The same things were measured in two ways. Each way mixes the same 10 hidden numbers, adds some noise and spreads widely along 7 directions of its own, which tell nothing about the thing.
In the rows, 128 means zero.
Some things both ways: the first way, then the second way.
[ 89 170 140 143 209 156 157 159 118 103 143 132  96 143 109 188  97 125
 110 101 116 110 109]
[130 103 123 125 136 139 116 125 108  99 101 158 157  83  80 112 119 157
 123 110 106  84 194  90 134 112 144 133]

[149  74 143 135  66 117  87 103 111 124 143 163 107 138 141 146 115 127
 135 152 148  89 133]
[145 129  99 175 103 134 138 121 158 139  98 182 144 113  88 102  88 133
 159 133 117 114 151 136 172 150  86 147]

[ 85 121 126 148 153 151 124 138 126 154 166 120 159 184  84 179 103 118
 126  74 154 129 118]
[143 148 124 125 146 168 130 111 130 172 176 136 101 171 166  98 127 112
  76 139 160 139  46 141 198 140 120 146]

[153 110 149 130  86 125 145 107 161 111 178 186 104 153  91 122  61  97
 149 133  95 143  73]
[ 97 173 147  91 154 230 134  97 115 157 191 108 175 154 109 133 116 172
 103  70 180 139 117 163 145  86 106  93]

[105  85 109 135  71 110  99 121 168 153 160 152 154 141 119 136 106  92
 148 119 130 100  99]
[109 124 145 107 122 176 116  71  94 140 165 139 107 125 129 130 136 167
  74 110 123  93  87  86 132 107 140 152]

[104 148 144  93 166 144 171 171 125  64 158 132  66 104 109 151  80 120
 133 179  47 136 112]
[130 111 141 186 184 113 156 173 173 153 134  48  74 138 176 141 141 146
 110 136 109 134 161 160 171 158 119 129]

[113 152 146 158 124 111 172 168 149 113 151 142 124 127  95 134 101 107
 148 145 118 102  80]
[157 138 145  84 175 115  85 148 117  53 116 128 116 139 131 129 162  84
 146 171 166 199 173 153 109 140 188 128]

[127 150 117 153  93 119 121 146 143 115  90 115 123  90 135 116 136 103
  99 122 182 139 109]
[145 127 121  69 121 171  82  56 108  97 165 155 150 101 112  95 178 182
  70 106 130 111 151  63 109 106 162 128]

[135  76  81  94  51  99 121 126 131 133 151 153 152 129 179 153 171 132
 176 154  98  80 115]
[131 113 161 161 168 127 125 121 117 159 161  95 121 167 132 121  89 149
  93  39 105  86 118  92 125  95 121 149]

[153 131 145 115 108 123 153 110 143  79 109 156  49  91 160 145 112  99
  87 127 109 134  75]
[106 139 129  76  89 163 112  79 101 137 165 150 172 123 111 137 139 137
 104 113 153 148 107 109  92  95 145 117]

[107 134 105  90 136 114 157 121 123 132 131 127 135 158 110 120 124 139
 126 125 122 140 137]
[160 109 146 120 185 128 107 138 126 132 168 111 124 194 149 105 105 107
  81 109 135 143 109 131 191 125 127 158]

[121 156 124 147  85 139  50  85 171 166 103 118 221  94  78  72 110  80
  92 106 170 141 163]
[114 146 160 180 164 107 141 157 136 173 135 115  87 152 139 139 108 128
 150  83  94 145 106 115 145 159 111 102]

[107 124 128 173 114  70 171 133 206 163 117 134 157 139 144 121 173 103
 104  89 153 105 109]
[141 107 107 142 143 138 128 122 123 138 134 100  86 130 141 128 144 135
  78 141 132 116 128 110 141 139 156 180]

[107  91 147 122 107 119 107 107 141 160 198 180 125 177  71 113  52  94
 138 127 136 117  89]
[106 120 106  94  97 182 103  67  89 126 142 182 126 112 115 117 119 156
 100 149 143 101  80 137 156 123 112 171]

[153 118 177 161 125 102 110 121 109 186 134 129 132 137 150  81 156 122
 112  96 209 125 118]
[117 154 102 101 113 150 108 104  99 147 143 152 129 124 132 107 132 118
 108 131 166 128  64 137 110 109 151 146]

[158  89 157 115  59 102 113 103 178 111 100 154  98  69 160  73 126  88
 112 147 116 116 132]
[109 101 210 135 175 137  86 101 104  99 143 161  86 166 101 136  88 110
 122 104  91 139 110  88 158 117 142 180]

[109 145 154 131 168 116 165 198 126 127 151 133  85 101 158 129 153 116
 110 139 134  83  98]
[120 124 108 139 135 169 158 121 139 191 166  91 110 132 185 126 125 188
  90 104 135  78 101 175 187 142  63 111]

[160 115 109 105 123 212  58  93 122  77 149 179 114 116  96 172  46 142
 166 150  80 131 145]
[ 75  72 184 152 135 132 104 107 132 162 133 163  45 104 129 124 103 115
 134 115  83 102  87 103 145 113 142 192]

[103 159 120 101 164 117 111 114 127 157 134 105 143 131  94  95 121 134
  68 125 147 169 152]
[111 120  80 154 138 115 135 158 140 193 149  77 109 117 167 121 153 157
  81 110 115 141 120 135 156 159 118 124]

[148 145 143 145  60  94  71 103 140 158 116 153 152 106 115  21 103  80
  99 147 199 148 136]
[124 114 155  99 151 117  72  92 115  99 160 131 111 132 124 118 144 128
 100 128 123 136 115 102 105 104 176 156]

[172 148 133 137 127 167 149 139 133  92 108 118 119  95 131 145 138 134
 131 113 127 172 108]
[124 162 133 165 129 182 163 108 148 196 162 123 124 134 159 118 114 157
 109  76 149  95  99 142 147 115  82  95]

[110  90 124 140 156 184  61 117  59 134 132  97 149 144 107 209 123 147
 157 130 180 143 137]
[157 125 182 102 140 177 106  66  82 115 149 233 126 135  89  98 107 112
  85 104 114  79  96  21 172 105 157 145]

[134 116 100 105 130 126  77 102  82 160 138  93 184 147 108 118 162 164
 128 169 166 211 182]
[148 116  95 213 121  78 150 142 151 155 109 111 106  94 145 133 132 134
 107 137  99  82 162  99 123 149 123 134]

[155 127 111 147  83 163  42  94 164 123  78 157 136  85 153 109 113 112
 103  84 178  91 168]
[121 130 134  92 115 152 123 103 138 148 154 161 150 144 128 113 104 134
 143 136 135 142  85 158 181 130  90 118]

[126 143 129 129 157  75 182 142 120 161 121  81 163 157 129 109 186 174
 146 124 126 152 142]
[138 138 122  91 152 136 111 133  99 131 138 133 156 122 116 109 138 143
 112  97 137 106 135 106 124 110 157 102]

[116 109 155 166 145 103 122 142 123 176 126 110 165 128 171 153 213 131
 103 109 176  89 160]
[114 122 136 195 134 100 139 162 119 134  72 137 102 108  91 141  95 122
 171  90  93 112 174 102 102 143 129 142]

[150 133 180 164 131 141 138 153 136 117 144 136 122 109 107 117 108 115
 151 142 130 126 108]
[120 179 129 182 148 185 200 154 163 187 119  96 122 123 142 140 110 170
 157 101 150 105 139 189 166 146  67  70]

[133 138 148 118 146  87 160 145  94 132 118 123 101 127 146  96 156 152
 126 160 152 123 136]
[139 121 177 182 175 118 166 184 149 152 125 115 127 173 159 138  73  80
 136 109 130 140 146 154 180 122  96 110]

[132 181 142 143 118  83 181 152 151 127 119 139 120 122 129  64 138  99
  93 137 153 159 115]
[136 131 114 104  86 104 129  92 133 108 135 140 147 119 162 164 134 120
 146 205 161 124 118 191 107 134 103 106]

Other things, the second way, with their names:
<855>: [129 107 132 150 156 123 129 145 147 182 144 120 116 126 140  98 114 136
 116  79 104 103 121 106 160 121 127 130]
<770>: [ 88 142 157 126  92 138 175 120  99 137 108 137 161 129  94 198  83 156
 189 119 116 113 133 150 111 133  80  86]
<540>: [157 163 118 120 105 115 146 124 118  85  87 186 198 117  86 141  96 122
 185 164 142 118 163 151 132 135 101  76]
<225>: [126 132 160 150 126  98 140 163 131 107  98 116 128 133 169 140 120  92
 138 133 133 165 130 144  99 114 129 113]
<297>: [158 141  87 129 136 111 112 142 136 123 118 129 155 133 113  85 128 140
 119 128 124 143 128 125 157 139 130 135]
<653>: [106 133 125 130  89  99 127 128 107 125 108 133 159 127 116 159 104 116
 166 117 137 150 126 143  60 113 123 122]
<772>: [ 91 112 164 116 132 165 117 111  89 133 138 136 109 130 139 135 116 128
  94 109 131 123  96 118 130 101 140 159]
<291>: [110  87 148 128 177  85  68 118 114 141 170 103  99 128 137 101 133 133
  72  87  86  97 103  75 119  97 177 168]
<454>: [149 130 127 147 153 138 129 126 143 130 154 102 141 144 158 119 127 135
  85 126 147 127 145 148 155 118 111 126]
<927>: [152 138  87  80 134 137  84  84 129 118 181 153 146 122 140 100 165 135
  79 189 157 130 101 141 174 140 142 125]
<999>: [ 87 109 153 170 108 159 153  95 102 176 140 163 146 113  95 159  65 142
 111  78 104  56 129  96 137  95  91 136]
<187>: [152 146 136 148 168  99 151 170 133 126 112  98 130 155 120 146 114  91
 146 148 142 144 142 138 136 138 152 118]
<713>: [ 92 132 155 131  89 180 177 130 106 121  82 165 157 116  91 172  81 136
 177 130 128 133 148 150 139 128  87 114]
<172>: [157 154 109 107  91 151 127 104  98 122 110 200 134 131 145 107 120 114
 134 149 159 125  79 140 146 142 105 124]
<402>: [114 115 113 115 112 103  85 103 136 132 133 145 106  98 129 115 139 134
 157 136 128 124 122 146  90 124 143 144]
<833>: [118 120 139 180 165 138 148 150 131 170 153  97 134 131 155 133 108 139
  82  79 123  97 155 128 160 113 100 106]
<272>: [106 114 185 114 144 116  97 120  91 112 141 163 146 132 116 147 103  91
 133  95 125 129 142 102  98  88 150 114]
<840>: [116  88 155 135 171 166 120 122  89 171 164 125  84 144 151 109 115 139
  45  65 108  83  99  69 174 110 141 172]
<834>: [ 92 124 171 147 127  94 118 106 135 158 166 117 113 139 151 151 110 112
 125 113 118 123  78 131  93  96 127 124]
<83>: [141 126 131 182 139 104 159 161 111 153 123  84 104 144 183 145 126 103
  79 109 137 120 116 111 107 124 135 137]
<953>: [105 119 144 137 137 116 108 148 120 107  91 160 131  90  94 111 126 129
 143 117  96 140 159  98 121 121 155 129]
<266>: [140 115 100 146 141 109 138 143 153 120 110 108 151 106 106 136 114 164
 160 141 119  96 198 164 142 140 107 115]
<362>: [153 151  86  90  89 101 117 102 114  97 109 187 138 111 130 128 144 129
 154 220 132 131 102 154 156 178 113 112]
<1077>: [109 117 134 113 165 146 104 133 108 138 128 121  76 111 145 121 147 146
 127 113 128 109 120 135 131 134 155 142]
<53>: [ 96 158 132 152 102 144 170 146 133 173 112 131 113 125 154 148 115 130
 163 129 132 152  87 173 139 153  86  93]
<379>: [102  93 133  95 148 106 107 116 126 159 164 109 122 133 131 135 117 150
 134 125 109  96 102 154 145 119 123 135]
<798>: [147 117  80 135 134  98 130 142 151 157 138 106 130 118 143 133 131 133
 141 141 146 103 157 169 132 147 117 116]
<185>: [176 140  67 223 158 131 164 184 144 160  87  92 114 131 129 102 113 144
 109  79 135 101 192 122 150 163 107 149]
<934>: [144 140  65 164 104  82 133 152 139 115 103  89 148 103 160 130 149 136
 113 159 151 135 160 167  82 135 122 121]
<507>: [106 124 136 119  81 127 143  94 147 154 142 160 125  93 173 145 131 128
 140 174 138 112  97 167 129 123  94  94]
<449>: [143 120  59 109 133 134  99 132 122 156 143 135 143  78 140  70 178 171
  72 112 124 107 145  99 159 140 145 112]
<858>: [147 132  91  72  91  91 110  75 133 116 154 154 184 135  87 130 119 147
 153 185 129 116 101 142 132 136 124 117]
<774>: [155 147  85 121 135 138 113 122 116 145 148 115 107 145 169 106 149 114
  87 137 179 138  90 149 124 136 142 154]
<100>: [121 172 131 133 110 164 172 121 144 172 149 129 172 140 136 132 107 154
 142 105 147 134 102 159 151 126  75  70]
<288>: [125 138 144 115 156 134 117 143  90 113 130 111 122 133 133 142 150 126
 101 110 134 152 144 103 111 128 164 119]
<246>: [137 143 123 110 138 150  94  98 136 120 150 153 160 123  88 111 131 143
 139 101 145 132 159 119 114 110 140 115]
<1013>: [147 173 109 204 184 136 147 171 158 138 122  68  93 129 163 134 152 146
 116 116 156 144 183 166 136 164 115 100]
<649>: [138 142 112 162 141 114 165 183 142 132  84 101 149 138 117 159  93 117
 190 129 145 142 184 192 128 152  97 106]
<629>: [108 136 159  77 120 168 108  84  92 138 172 164 131 172 122 141 107 109
 120 129 153 159  53 136 149 117 127 148]
<271>: [110 117 201 163 122 161 193 136 114 156 127 142 125 146 180 171  78 112
 115 112 115 109 108 133 178 121  67  95]
<790>: [145 139 159 192 192  81 138 190 150 136 104  80  64 147 154 131 134 102
 145 108 110 151 144 113 114 155 162 127]
<768>: [159 112 140 252 152  97 200 190 177 181  95  70  49 159 211 141  89  90
 124 132 124 105 125 162 161 156  84 160]
<785>: [143  99 140 174 100  85 149 119 146 164 128 148  93 132 164 128  98  86
 116 162 113  92  78 113 143 128 119 164]
<170>: [175  98 114 120 146 105  81 108 144  67 116 130  92 115 133  97 171 149
 102 165 103 142 174  90 139 159 166 179]
<19>: [123 134 172  58 122 128  82  74 114 104 156 175 137 137 111 118 134 124
 152 118 130 145  93 101  90 102 160 117]
<784>: [133 136 159  77 120 143 101  77  75  59 133 179 173 143 111 161 108 144
 140 139 143 112 138 138 112 114 107 104]
<333>: [155 157 143 146 177 104 144 173 161 136 113 114 144 129 112 118 125 128
 172 105 120 145 181 123 138 145 140  65]
<574>: [130 133 143 119 150 105  92 118 137 122 154 136 131 125 153 112 140 133
 118 123 120 136 121 132 133 123 130 104]
<153>: [139 135  89 201 105  68 149 150 122 118  82 116 114 103 122 184 119 112
 155 163 133 104 191 138  73 161 120 131]
<456>: [137  96 141 179 161 113 137 137 145 130 117  76 109 103 130 122 131 165
  96  74  95  69 188  78  91  94 155 151]
<410>: [ 78 149 171 127 112 179 134  94 119 173 151 152  98 110 115 138 141 150
 126  88 109 147  84  81 114 122 139 112]
<755>: [125 151 156 119 137 118 164 144 150 139 126  90 122 140 137 165 130 119
 175 149 146 153 122 166  95 125 144  98]
<641>: [ 91 111 155  35 143 175 107 109  59  83 142 133 185 130  86 157 126 171
 113 118 130 136 156 129 138 103 143 114]
<525>: [127 151 143 132 158 132 136 146 132 144 153  77 122 160 167 137 137 120
 110 111 158 156 114 156 116 115 134 110]
<773>: [117 132 154 154 142  89 149 164 143 123 113 113 111 131 163 176 116  89
 169 185 137 154 141 192 137 154 108  95]
<515>: [124 117 135 105  94 102 134 129 101 102 115 144 142 104 178 153 146  99
 110 185 140 136 121 139 108 121 136 107]
<551>: [136 138 135  46 140 128 118  66 110 182 231 113 122 179 164 148 146 157
  95 137 143  94  31 132 157 136 127  95]
<423>: [113 119 111 118 135 136 121 156 138 135 100 117 111 102 107 118 150 151
 159 116 113 170 168 127 126 156 147 134]
<107>: [115 106  99 104 106 152  94  91 109 141 132 165 102 101 117  89 136 148
 101 132 123 108  84 111 138 122 149 189]
<1061>: [130 115 186 143 149 137 131  91 148 174 178 134  82 180 161 126  87 111
 119 105 123 106  53 128 164 114 105 157]
<826>: [124 112 149 105 149 121 128 131 133 125 156  80 133 160 139 159 128 133
 123 129 131 161 141 147 125 126 134 130]
<902>: [101 109 189  84 118  94  93 116  83  78 116 171 135 143 104 176 111  90
 177 143 110 181 136 117  93 129 146 122]
<493>: [140 112  70  73  87 144 119  78  84 142 137 160 151 113  79 109 139 169
  90 134 110  90  93  62 144 139 152 170]
<75>: [112 120 143 110 120 144 132 118 106 129 125 165 186 110  86 140  99 148
 151  82 122 102 174 109 121 101 111  86]
<1046>: [176 139  95 139 150 127 101 137 136 123 125 156 125 127 140  72 142 109
  99 131 145 134 136 109 163 139 146 140]
<627>: [139 124 132 208 115 127 174 132 149 176 102 139 117 116 139 120  85 144
 132  87 103  59 129 106 143 127  78 127]
<282>: [153 134 137 144 131 116 134 131 167 154 142 143 141 143 127 113 119 101
 142 117 128 154 135 113 141 129 128 112]
<1069>: [120 132 146  83 148 139 105 104 128 125 154 118 135 136  94 128 139 149
 138 117 128 143 125 118 113 113 160 128]
<1043>: [106 109 105 105  85 122 116  94 121 119 119 154 147  78 126 127 131 166
 127 163 111  91 122 140 129 121 113 131]
<698>: [136 124 117  91 100 129  99  89 117 112 120 213 135 109  97 128 118 131
 179 160 125 119 127 137 147 157 110 120]
<703>: [107 102 141 119 142 114 113 153 104 118 110 103 112 110 148 135 141 124
 118 108 127 127 154 127  90 106 160 140]
<447>: [129  76 148  48 132 120  61  49 104 127 182 171 106 130 103 111 131 127
 115 130 113  88  79  82 118  95 182 186]
<442>: [127 115 101 103 130 104  87 132 101  94  99 163 151  87  79 118 144 149
 146 123 106 128 182  91 110 142 160 121]
<7>: [121 139  97 147 120 108 147 139 135 186 138  75 109 111 130 134 162 151
 111 101 113 128 114  87  83 141 165 124]
<501>: [159 152 114 120 164 131 136 157 133 106 130  57 142 138 147 132 166 145
 105 117 162 160 183 139  92 124 160 105]
<295>: [112 132 151  58 131 209 104  69  97 127 175 157 156 154 106 126 118 151
 116 100 167 136 107 142 145  97 123 132]
<376>: [154 108 119 113 139 128 136 139 100 118 117 116 152 150  84 144 105 129
 129 102 132 120 176 101 122 128 146 155]
<531>: [148 107  62 148 114 126 150 156 135 149  85 126 151  96  94  95 113 149
 128 119 125  86 164 118 140 126 134 159]
<793>: [153 171 146  86 152 165 133 108 119 143 163 134 149 172 135 108 124 154
 123 100 146 126  77 128 162 127 119  88]
<710>: [112 117 101 188  90 125 196 138 134 178 115 102 162  93 120 175  96 151
 129 114 128  65 176 135 107 116  86 109]
<901>: [166 124  96 155 163 140 120 136 143 111 110 122  87 118 117 113 150 152
 122 140 125 129 188 114 161 175 142 156]
<55>: [122 148 131 137 166 113 135 171 128 162 133  83  90 151 151 156 145 125
 159 110 135 168 130 155 122 170 135  98]
<554>: [167 144 120 113 137  95 134 119 148 152 150 112 108 145 168 114 150 142
 135 136 124 110  88 127 135 153 130  95]
<135>: [113 119 137 123  98 118 101  88 123  95  94 177  99  92 106 122 120 134
 169 153 115 107 117 125  89 122 144 164]
<160>: [178 125  67 177 142 120 134 138 156 130 108 106 105 119 131  81 139 154
  85 146 123 102 144 113 163 153 136 175]
<26>: [132 112 131 158 109 112 159 142 119 177 115 138 102 150 138 144  94  88
 133 115 126 121  93 106 122 131 128 158]
<388>: [ 84  78 163  80 160 133 102 141 117 155 146  99  65  98 162 121 168 135
 112 110 109 134 118 114 115 112 187 141]
<1087>: [166 113  75 105 136 107 106 116 155 153 168 101 118 124 148  92 169 137
  83 158 141 125 116 120 143 141 165 151]
<979>: [125 114 129 151 136 132 148 137 136 135 114 104  89 100 161 140 148 158
 113 144 113 107 149 136 143 151 122 127]
<763>: [149 133 169 160 149  95 133 120 136 130 145 118 110 164 160 131 103  88
 109 141 131 118  83 120 126 108 137 144]
<877>: [116 121 164 137 127 130 110 117  91 153 133 185  94 131 158 116 112 107
 107  97 109 116  74  88 152 132 119 128]
<604>: [177 157  91  75 181 180 124 118  93 132 163 108 162 166 105 106 142 188
  85  96 154  90 135 118 182 143 137 111]
<60>: [148 117 100 104 172  96 114 165 155 147 149  78 123 136 149 125 159 144
 144 128 135 152 177 163 144 160 139  96]
<853>: [135 174 109 106 185 129 115 169 123 131 171  66 191 155 124 118 158 152
  89  90 147 186 159 133 139 127 148  62]
<455>: [107 139 108  71  54  85 100  95  75  58  95 202 195  87 106 176 123 110
 178 220 145 137 127 171  79 128 116  97]
<820>: [116 124 155 144 154 117 157 183 152 127 114  62  99 131 171 165 154  99
 136 156 145 201 166 165 109 140 155 115]
<535>: [176 164  95 154 192  85 141 192 163 127 130  57 121 163 146 133 159 122
 132 164 144 181 169 164 164 191 142  93]
<780>: [115 133 127 119 173 135 112 142 121 163 175  57 101 181 167 113 130 142
  80  97 142 150  66 159 148 118 135 154]
<215>: [141 101 137  94 132 133 117  94 108  89 129 147 147 125 105 151 108 159
 145 145 126  77 169 143 139 122 113 134]

Some of these things the first way, each followed by its name:
[135 102 145  99 157 143 118 155  66 103 179 113  71 139 135 165 118 164
 133 182 102 180 135] => <927>
[120 161 121 109 183 147 182  76 161 108  93 146 138 135 100 158 128 117
  99 100 107 160 123] => <376>
[171 119 158 114  95 100 141 119  94 125  89 117 117 105 168  61 181 135
 121 162 173 167 171] => <1061>
[187 131 128  92 120 131 101  99  88 125 118 134 114  95 138  86 145 157
 131 192 143 185 138] => <272>
[122 106 125 112 133 146  88 104 106 126 139 132 140 139  86 148  96 155
 140 158 123 124 166] => <423>
[120 100  86 142  80 112  71 129 135 154 183 175 180 164 124 141 122 138
 174 169 126  79 155] => <266>
[121 127 184 134 176 135 163 147  92 122 148 150  71 144 127 138 122 114
  98 135 168 130 108] => <295>
[102 155 130 127 151  96 178 128 169 149 121  93 167 137  85 105 140 119
 111 106 122 167 112] => <288>
[154  77 129 119 113 110  91  91 114 162 164 163 130 148 155 137 156 139
 125 160 149 142 132] => <999>
[131 132 125 109 113  86 141 110  87 137 105 114 131 151 139  93 152 144
 124 143 161 161 154] => <785>
[ 81 106 116  98 151 120 134 118  73 133 168  97 156 186 105 202 133 146
 136 147  95 155 142] => <7>
[107 138 157 129 157 123 134 166 112 154 133 117 122 108 143  97 160  97
  97 131 189 136 128] => <784>
[120 160 133 134 161 137 131 173 120  85 149 159  78  97 133 159  92 140
 153 170  84  52  95] => <388>
[ 89 165 138 146 167 163 141 133 104 108 144 135 156 173  81 168  82 108
 143 109 121 136 142] => <755>
[105 122 156 159 129 109 100 121 118 156 155 154 145 144 120 132 107  96
 138 136 151  82 114] => <187>
[178 116 107 139 126 162  85  69 157 135  49 136 155  76 185 151 196 141
 114  83 174 115 153] => <26>
[117 178 139 124 147 106 183 164 131 118  73  92 102 102 152  82 151 121
  96  82 160 128 124] => <225>
[135 157 124 151 152 242  61  91 168  76  83 121 142  75  92 196  70  90
  84  52 131 162 140] => <410>
[125  86 141 118 133 110 144 147 119 145 132  90 132 134 151 145 178 164
 140 119 120 119 158] => <53>
[105 138 144 133  83  74 151 123 133 139 137 129 136 161  96  84  97  96
 113 121 142 128 113] => <100>
[116 128 122 101  79  79 171  93 156  92 127 150 121 154 143 128 109 100
 113 128  52 142 141] => <858>
[131 117 124 109 130 145 142 161 110  92 141 130  93 102 141 165 127 131
 162 165 105 119  88] => <501>
[107 138 138 151 114 112 171 144 177 111 115 130 116 128 130 149 114  96
 122  78 110  97  94] => <160>
[ 86 173 151 170 149  94 157 158 101 168 139 104 157 172  75 108 123 118
 103 105 203 126 107] => <1046>
[111 144 163 119 218 144 175 132 124 138 120  87 141 128 102 138 149 133
 120 113 121 180 131] => <604>
[100 108 172 187 147 126  89 170 111 164 148 132 137 106 133 153 161 102
 106 156 212  76 125] => <901>
[ 99 156 139 167 109  64 125 172  97 176  92  70 193 116 155  77 211 121
 114 139 211 106 171] => <554>
[118 117  90  98 139 137 140 160 105 135 167 114 130 155 148 168 157 156
 138 121 121 144 123] => <934>
[187  89 136 111 102 130  83  73 114 110 105 180  78  93 168 119 112 151
 161 153 123  82 114] => <531>
[169 173 195 175 161 108 123 137 147 171  91 117 147  72 123  17 162 121
  97 136 204 145 145] => <1077>
[130 152 146 104 152 105 145 129 120 127 112 108  97 133 130  64 120 140
  98 122 133 173 167] => <1043>
[136 156 119 102 155 150 140 116  95  81 125 126  99 130 113 154 105 147
 121 153  99 177 135] => <1087>
[ 58 139 125 154 147 119 127 154 146 159 153  99 186 166  86 153 119 109
 112  84 139 113 147] => <362>
[ 68 119 129 115 170  83 186  91 155 150 108  96 144 183 123 166 152 121
  87  62 112 139 143] => <493>
[ 88 135 161 113 143  62 215 170  72 138 149  89 114 184 144 113 162 124
 127 136 134 155 128] => <763>
[154 185  88 145  88 152  87 128 179 118  83 114 177  79 119  81 127 117
 104  92 148 155 157] => <574>
[ 98 136 166  94 195 132 189 151 101 111 172 138  61 157 100 143  79 120
 120 128 101 137  81] => <772>
[116 138 111 106 100 110 118  91 166 133 106 136 160 112 109  96 124 103
  97 134 123 138 150] => <902>
[124 145 155 181  56  86  76  94 168 152 110 174 156 118 117  54  88  55
  98 117 187  89 131] => <1069>
[125 135 117 136  92 124 112 122 120 137 121 136 162 131 114 118 123 112
 143 125 156 110 119] => <627>
[146 167 123  85 177 133 171 116 130  96 123 131 116 127 138 110 136 160
 119 144  55 175 177] => <379>
[128 125  68 119 136 122 152 150 151 139 138 123 165 144 144 164 174 180
 175 119 100 104 131] => <703>
[106 170 116 155 119 118 161 127 202 103 104 122 144 135  99 140  85 110
 113  57  81 105 121] => <953>
[114 122 100  95 140 148 152 154 154  86 107 124  89  88 144 164 121 133
 146 124  89  98  96] => <271>
[116  92 137  48 127  99 192  91 124 104 170 133 122 167  88 131  99 135
 158 186  17 181 133] => <770>
[110 121 164  94 128  76 155 136 119 160 157 134 100 142 135  57 122 104
 106 125 135 120 118] => <780>
[161  94 163 117 137 113 136 135  78 125 126 106 111 112 155 130 190 176
 128 196 138 154 172] => <698>
[162 170 146 125 106  94 140 106 133 110  83 136 108  88 134  61 121 126
 108 149 130 128 128] => <855>
[175 132 141 121 133 146 129 116 120 141 127 132 132 109 116 103 142 138
 133 134 163 170  96] => <774>
